The rows come from 5 hidden closed curves, with some noise, and rows from the same curve form a group. Each curve winds through 8 dimensions. The rows are also pushed far along 5 directions, which tell nothing about the answers.
Some rows, each with its group after it:
[  7  24  -3 -11   6 -33  32  -5  20 -19   3   9   7 -10 -63   3   5 -36
  21] => (4)
[  7   6  -9 -46   8 -12  38  -2   7 -12   0   2 -14  17  -9 -28 -22  -4
 -24] => (4)
[  5   7  12 -16   6 -20  -1   1   2 -10   4   4  -2   1   6  15  12   9
   1] => (0)
[  0  22 -24  -5   8 -37  10  20 -17   3 -11 -21  27 -37 -11 -32 -25  13
   8] => (1)
[ 17  25  27   7   2 -30  -6   4  -8   5   9  16  38 -35 -45  20   9 -39
  41] => (1)
[ 10   3  12 -12   6  -9 -10  -8 -10  20 -10  -3  -6 -12  18  -2 -20   5
  16] => (2)
[ -2   3   8  -9  -4  10   3   5   8  -1   7  -4 -15   9  -4  -8  -8  12
 -23] => (2)
[ -4  -2  12   0  17  22  16   0  -9   9   6   8  13  11  -6 -12  -2 -11
  11] => (3)
[ -6  -9 -10  -4 -10  15  19 -12   3   8  -6   2  -4  12   3  -4 -12  -4
  -2] => (2)
[  9  21  -2  40   2 -13 -43  34  -1  12   4   5  26 -36 -20  11  29 -12
  38] => (4)
[ 14  31  29 -13  12 -44 -14  -2 -26  10  -5 -13   1 -51   2   8 -12   1
  31] => (0)
[  8   6 -15 -10   2 -32  10   1   9 -16   1 -12   4 -17  -8   3 -10  11
   8] => (1)
[ -8  -5 -14   1   6  -9   9   2  25 -20   6 -14   5  10 -22 -11  -6  24
 -16] => (2)
[-11  -1  -5   7 -11 -17  -3 -13  19 -10 -16   5   0   8 -21   2  15   2
 -13] => (3)
[ -5   9   6 -12  -7  -9   2  -9   6  -5   3  -5 -19  14   1   8   8   4
 -12] => (0)
[ -4   2   1 -39   1 -27  17 -25  19 -17  12 -15 -10  26  -6   0 -12  21
 -23] => (1)
[ -4   6 -21  35  -6   0 -23  29  -9   5  -7   1  16 -18   0   2  22  -6
   9] => (0)
[ -8  -8   1 -29  -2  13  22 -23 -14   5   5  -6 -16  20  34  -1 -16  16
 -16] => (2)
[-20  -9 -15  41  -6  32 -41  17   8   0   2   6  -6  15  11  -6  34  24
 -28] => (0)
[ 19  18  23  -1  -4 -21 -15   8  -5  16   2   7  19 -27 -19  10  -4 -22
  30] => (2)
[  6 -18   4  23 -16  18 -39   7   2  -2   3  14  -4   1  22  22  21   3
 -13] => (3)
[  5   1  12 -17   8 -24  -1 -15   4 -16   4   3   2   0 -12   4  -3   4
 -12] => (1)
[  8  29  -9   5  12 -35  -8  18   3   1  -4   5  17 -31 -39 -10   6 -14
  22] => (0)
[-18   0 -16  17 -12   0  -7  -9   8  -3   3 -11  16  17 -15  -4   9   4
 -14] => (0)
[ 13  22  -7 -24  15 -54   1  -5  10 -28   7 -28 -26 -35 -18   0 -21  18
  -5] => (3)
[ 12   8  10   6   0 -22  -9   2 -15   6 -15   9  16 -37  -6   1  -4 -14
  20] => (1)
[  2 -18   8  -1 -12  28 -13  -8  11   6   3  14 -16  27  16   8   5  -2
 -17] => (4)
[ -3  -2  12 -12  -1 -15   8  -1  15 -18   0 -12 -12  10  -1   6  -1  21
 -17] => (1)
[ 20  15  15 -30  10 -62 -22  -1   3 -14  -3 -26 -20 -34  12   5 -20  34
  -1] => (3)
[  3 -12   8   5  -5 -14 -14 -12  32 -27   2   4 -12   5 -13  24  15  14
 -12] => (3)
[  0   7  15 -15   0 -24  28 -19  21 -21  -1   5   1  -4 -40   7  -5  -1
  -4] => (4)
[ -3  -5   0  -5   8  20   9  -2   8  15  -2  -5  -7  22   4 -16 -10   2
   7] => (0)
[  3   5   5  17  -1  -9 -14  17  -8   2   0   2  35 -18 -25 -10  -3 -11
  -1] => (4)
[ -5  11 -29  -9  -4 -19  28   3   7  -5  -3  -7  29  -2 -33 -28 -16  -4
  -1] => (1)
[ -6  -4  -4  23 -11  -4 -17  15  11  -6   0   0  30   2 -16   1  14   9
  -5] => (2)
[-17  -2 -19  10  -1  -7  30  -1  23 -41   5   3   8  21 -53   0  20 -16
 -26] => (4)
[  5 -26   1  17  -8  15 -10  -5  28 -28  10  25   5  17 -18  20  23 -13
 -16] => (1)
[ -8 -10 -16  -6   3   3  -5 -18   6 -16   8  -7 -26  13  28  10   8  26
 -19] => (0)
[ -5   2 -11   5   0 -30 -32  -6   0  -9 -11  -1 -17  -4  19  17  22  19
  -9] => (0)
[  7  14  24  -6   8 -46 -12 -25  16 -28  15   4  -7 -26 -28  39  15   9
   7] => (2)
[-12  12 -20  10   5 -56 -27 -32  17 -35   0 -14 -17 -12 -22  26  26  18
 -10] => (3)
[  5  12   2   6   0 -29 -46  18  -1   9 -10 -11  -3 -17  16  -3   5  24
  -2] => (3)
[  4  20   2 -13   8 -30   0 -11   9  -6  -4   4 -19 -13 -11   9  13   1
  14] => (4)
[ -6   6 -14 -20  -4 -23  26   7  12  -7 -13 -19  12   3 -20 -35 -26  18
 -21] => (3)
[  4  13 -10   5  15 -18 -26  20  -1   5   1  -2   7  -8   1  -9  11   9
   8] => (0)
[-11  -9  13  -4  -2  24  20   7  -2   6   2   1  14  31   1 -12  -1   2
 -13] => (1)
[ -2  -5   5 -18   2  11  29  -9  -9  -4   2   6 -15  10  20  10   1  -2
   1] => (4)
[  7 -11  -7   3  -2  26   5   0   7  13   8  16  18  20 -13  -7  -4 -24
   7] => (4)
[ 12   6  15   1   8  -5  11  15 -22  10 -10   6  23 -24 -11 -11 -12 -27
  22] => (4)
[  3  20 -19  -7   9 -16   9  26  -2   4   0 -17   9  -8 -16 -26 -10  -3
   9] => (4)
[ 23  17  26 -13   7 -38 -30   8 -17  18   3 -19   1 -47  30  16 -21  27
  34] => (2)
[  4  -2  -2   5  -7   0 -15  -6  -8  14  -8  -2 -10 -12  23  12  -4   3
  12] => (2)
[ -2  -2   4 -16  12   4  21 -11  13  -3   0  -2 -19  18  -3  -4  -5   0
   4] => (0)
[ -8   2 -23  -4   6 -13  -4   2  -6   1   1 -27   6  -9  17 -22 -21  36
 -10] => (1)
[ 11  16 -35  24  12 -26 -39  23   9  -9  12  -3  18 -24 -32  -8  14 -11
  11] => (4)
[ -4   1  -6   0  13  26  21   5  -2  -1  13  10   8  12 -12 -17   4 -10
   1] => (0)
[ -1  -9  33 -19   1  21  37 -13  -2  -1  -6  25  -6  26  -2   8   7 -23
  -1] => (2)
[  7   6   1   6   5  15   9  13  10   5  11   2   1  -9 -23  -5  -7 -11
  13] => (3)
[ -5   6  10  20  10  24   3  12 -21  14   6   4  21 -10  -6  -9   5 -16
  19] => (3)
[ -3  -5   0  30   1  39 -16  17   4  12   8   6   0   3   0   2  12  -2
   9] => (3)
[  9   5  -8  -5  -2  13  21  33   4   4  10   8  34   0 -23 -26 -12 -11
   4] => (4)
[ -3  12  -8 -11   5   7  16  13  -6  24 -11 -11   2  -5  -4 -42 -32  12
   0] => (0)
[  3  -1   4 -10  11  -2   9  -8   8   4   1   2   6   8 -12  -9 -11  -4
   8] => (2)
[-16  -1   3  18 -14   5  13  -9   4  -3 -10   6  14   6 -26   4  12 -15
  -2] => (0)
[  1  -7   6  11 -13  14  14  -3  15  -2  -4   9   6  -7 -19   4  -5  -7
   4] => (3)
[ -2 -11  15 -13 -13  -8  13 -25  23 -12  -2   1 -12  11   1  26   0  15
  -4] => (3)
[ 12  -2  23  -3 -14  -3  -8   7  -4  11 -11  14  10  -4   6  11   3 -12
   9] => (3)
[ -7  -8  -6   3   2  26  13  -5  -9  17   4  -6  10   5  12 -13 -20   7
   7] => (4)
[  6  -4  11 -19   2 -27   6 -17   5 -18 -12   6 -13  -6  -3   4  -4   2
 -14] => (1)
[  1  20 -14  54  -1   3 -49  43  -4   8  18  -7  38 -40 -37 -12  13  -3
   9] => (2)
[  8   0  14  -5  -6 -32 -19 -20  14  -3  -9   1 -15 -14   3  28   2  10
   9] => (2)
[  1   1 -14  25  11  10 -21  22 -16   0  12  -2  18 -10  -1  -3  11 -11
   7] => (1)
[  9  -4  26 -36  -2  -1  45 -11   4   3 -12   8  -4  14  -5  -5 -21 -17
   6] => (3)
[  2 -10   0  17   7  -4 -23   1  -3  -8  -4  12  11  -1   0   7  17  -9
   1] => (1)
[ -1   1   1 -12   3   7  23   3 -14   4   2   2   3   6   9  -1  -4  -6
   4] => (2)
[  2  14   3  33   3 -12 -44  21  -4   6  15 -20  29 -33 -16   1   3  13
  17] => (1)
[ -3   3  -3  27  -3 -18 -18  -7  15  -5 -13  15   9 -14 -27  17  24  -9
  16] => (0)
[  4  -3  15   2   4   7 -34   7 -15  20  12  -8  13   3  28  -1  -3  16
   1] => (1)
[  0   0  14 -18  -7 -54 -13 -26  28 -33  -9 -15 -34  -7   2  30   5  40
 -21] => (2)
[  8 -11  36 -23   2  13  14 -22 -15  23 -12   7 -19   2  40  12 -19   2
  18] => (4)

New rows. What belongs after each?
[  2   2  -7  12  13 -24 -25   3  -8  -7  -4  -2  13 -15  -4  -3   7   0
   2] => (1)
[  1   6 -14  -6  -2  -8  -2  -1  14  -6   7  -1   4   5 -27 -14  -7  -4
 -19] => (4)
[  9  -3   3 -11 -11 -16  -9 -11   6  -1   1  -3  -3 -11  17  17  -5  18
   5] => (1)
[  9  20  -6  -4  20 -23  17   7   6 -10   7  -4   3 -25 -36  -7  -4 -13
  24] => (0)
[  9   6   6 -21   6 -22  10 -28  20 -12  -3  17 -27  11 -19  21  15 -25
  12] => (4)
[-15 -22 -12  27   1  36 -16   0  -1   3  -3  10  -1  22  29   4  27  13
  -1] => (4)
[ 10   1   4 -24   6  -1  14  -5 -11  20  -2 -19 -11  -3  12 -14 -42  -3
   9] => (4)
[ -4  18  -6  -4  -7 -10  12  -1  -8  14   4 -15  27  -9 -23 -16 -19  -9
  10] => (0)
[ -3   9  -8   5  11   6   2   6 -16  18  -4   1  13 -12  10 -14  -3   1
  21] => (4)
[ -8  -7  -7  20  -9  40  12  12  19   2  19  12  16  18 -32  -5   5 -11
  -8] => (2)
[ 11   7   6  20   5   1 -36  18 -19   5  17   0  17 -24   4   9  11  -9
  10] => (1)
[  0  24 -10  -4   3 -27  11  16   3   0   7 -22  20 -15 -39 -19 -20  -2
   7] => (4)
[ -3  11 -10  -6  -5 -11  21   0  29 -19  15  -2   2   5 -51  -3  -4  -4
 -15] => (2)
[ 22   5  15   9   2   3  -5  10 -10  15  11  24  31 -22 -11  22   8 -38
  49] => (4)
[ -7   1 -13  32 -12  12 -18  10 -19  21 -10   2  25 -11   5  -1   9 -14
  17] => (0)
[  9  30   5 -10   7 -34  15  15 -14   4  10 -20  30 -33 -31  -6 -24  -9
  21] => (4)
[ -9  -2 -22 -13   6 -13   4  -1   5  -5  -4 -10   2  18  10 -16  -5  24
 -17] => (0)
[ 13  11  11   2  -4  -2 -15  -4 -11  12  12   4   9 -21  -7   7  -4 -16
  14] => (1)
[ -3  -7   0  14   5  21 -10   1  10  12   0   1  -2  16   2  -3   8  -2
  11] => (0)
[  2 -15  10  17  -2  19 -30  -5  -3  21  -8   9  -1   5  26   9   5   4
  10] => (2)
[  0   6  -9   8  -5  -6 -28  -1  -8   9   7 -17   2 -20  21   1  -7  29
   1] => (0)
[  9   1  15 -22  -7 -12  15  -8  -7  -2   8   2   9  -2   7  16  -9  -1
   5] => (3)
[  6 -11  13  15  -7  16  -2   7  15 -11  10  27  10  12  -7  33  35 -16
  12] => (4)
[ 10   8  -4   4  -6 -20 -18 -15   3   2  -1   0   2 -26 -15   4  -6 -10
  10] => (1)
[-17  -5 -10  22 -13  14   1   7   7  -9  -7   6  -2  19  -8   7  27  -7
 -15] => (0)
[  1   7   0   4  -3  -3  -3  22 -18  17  -6  -3  24  -7   8 -11  -3  -4
  12] => (1)
[-11  13   3 -34  16 -14  51  -7  -7 -16   6 -29 -14  -2 -12 -23 -34  21
 -19] => (1)
[-19 -21  -6  41 -12  45  -6  13  17 -13   2  13  -8  22  -4  11  32   3
 -21] => (2)
[  8  -6  -4   3   4  22  -9  19   7   4  11  -7  -8   1  12  -9 -11  13
  -3] => (3)
[ 18  18   7  -5   7 -44 -20  -5  -9   9  -7   6   7 -39   0  20   2  -8
  37] => (0)
[-18   8 -17  -2  -1 -24   0 -25  30 -30   4  -3 -20  12 -32   7  19  17
 -28] => (4)
[  1  -9  12 -21   5  -6   5 -15   4 -12   3   5  -2  15   2  -2  -5   8
 -21] => (1)
[  6  10   4 -25  23  -2  22   4  -2  -1   9  -2 -11   7  -2 -15  -7  -1
   5] => (0)
[ -5 -17   9  33 -15  28 -27   6   2  -1   1  18  10   7  -3  13  24 -12
 -15] => (4)
[  6  12  -4  42  -5  11 -45  40 -12  24   4   1  22 -34  -2   0   8  -4
  20] => (2)
[-10   1  -1   4 -12  20   8   5 -21  21  -4  -2  16  10  13 -12  -4  -8
   0] => (0)
[  0  -7  -5   0  -7  35   6   3 -23  31  -2  -9   5  -1  31 -19 -27  -3
   9] => (2)
[ -4   1  11  18   4 -14 -22  -8   1  -9   5   1  16  -7  -8  17  22   4
   8] => (0)
[ -3 -14   0  16   5  42 -13   2   0  25   4  12   7  28  15  -5  10 -12
  16] => (0)
[ -4 -20   8 -26  -3  14  38 -33  18  -9  -1  -3 -29  34  -1   4 -23  -3
 -18] => (4)
[ -9  -8 -23 -28  13  -7  29 -16  13 -24   0 -14 -27  26  12 -15 -11  24
 -27] => (4)
[-13   9 -25  22   5  -6 -34  11  14  -6   6  -5   2   9 -15 -15  23  17
 -19] => (0)
[  6 -11  22   4  -9  15 -20   9  -8  27  -8   4  10   0  34   7  -7  14
  12] => (2)
[  5   2   1  -1  -6 -24 -39  10   7  -7  -4  -6 -16  -6  18   7   9  26
 -20] => (3)
[ -5  -6 -28  -7   0   9   6   5   2   4  -3 -22  -3   9   6 -39 -31  17
 -23] => (1)
[  3  -8   3  14 -15  27 -10  17 -11  30 -16  -7  -3 -11  32  -8 -19  10
  10] => (2)
[  3  11  11   6 -10  14   1  10  -6  19   4   5  11  -3  -9   1   3 -18
  15] => (0)
[-11  13  -2   3  -6 -10  21  -3  -4   1  -1  -9  32  -6 -35 -15  -8 -10
   2] => (0)
[ -2 -16  -6 -10  -6  14  14 -20  16  -6  -5  -2 -21  21   1  -7 -15   1
 -19] => (1)
[ -7  10 -10  19   5  10  16  18   7   7  -2  18  40   0 -40 -18  16 -19
  21] => (4)
[  5   8  14   4  -7   6   9   8  -1  17   2  -2  13  -6 -16   4 -10 -16
  21] => (4)
[  3   9 -11 -24  13  12  26  13  -6  14   4 -11  -7  14   6 -31 -22  -3
   5] => (0)
[-23  -8 -17  35 -11  19 -18  11   2  -6  -7  11   8  18  -4   0  36   0
 -22] => (0)
[-10  -9 -11  21 -10  -6 -33 -23  18 -20  10   1 -10   1   5  29  28  25
 -15] => (0)
[ -5   6  -5  -9   8 -16 -17 -15  -3  -7   7 -11 -13   3   5  -5   0  12
 -20] => (2)
[ -7 -11  11 -10   3  10 -10 -17   7  -5   4   6 -16  35  10   4  13   2
 -22] => (2)
[ -9  -8 -14  -5   0   3 -15 -10  -4  -3   1 -23 -21  14  31 -11  -9  28
 -26] => (2)
[ 10 -18   6   5  -7  24 -14 -14  12   9   7   9 -16  12  13  21   0 -11
   9] => (4)
[  6  18   5  15   2   6 -14  10   0  19   1  16  12 -20 -24  -6   7 -21
  25] => (0)
[ 5 -5 16 15  1 32 -1 24 -3 10  4  0 -6 -7 14  4  0  2 13] => (2)
[  5   2  27 -14  -3   7  17   2  -5  13  -5  15  13   7  -9  -6  -6 -17
   5] => (2)
[  8  -2  -8   8   0  -7  -3 -14  22 -11  15  19  19   4 -43  14  11 -30
  12] => (4)
[  7   2   8 -34  13 -13  28 -24  -4  -4  -5   2 -27  -2  18   7 -13   3
  12] => (4)
[  7 -13  14  34 -22  35  -9   7   2  25 -12  19   7 -16   1  18   5 -24
  30] => (2)
[-12  -5   4   9  -1  34  17   0   7  -2   1  14  -8  15  -9  -9  11   0
 -15] => (0)
[ 19  -2  15 -17  -7  -8  10   6   7  -1   5  -1   1 -13   8  11 -16   6
  12] => (1)
[  3  -1 -14  12  -7  11   6  16  -5  10   3  10  33  -6  -3  -2   2  -8
  15] => (0)
[ 11   7  18  16  -5   8 -14  10   0  14   2  15  -2 -21 -10  20   8 -16
  20] => (2)
[  9 -13  29 -30  -8   6  22 -35   1  11 -18  27 -35  16  31  34   3 -14
  12] => (0)
[  4  16  27 -17  12 -21  21  -3 -12   4  -2 -13   0 -18 -11  -1 -18  -4
  19] => (1)
[-10   4  -9  -9   3   1  49 -24  27 -38  26   6   9  13 -72  -2  -1 -21
 -20] => (1)
[ -2   0  13   4   7  -5 -11  -2   4 -13   0   4  -5   9  -9   3  17  -4
 -10] => (2)
[ -7  11 -18  -1  11   5  35  20  -7  -2   9   2  35   3 -37 -28  -7 -20
   4] => (2)
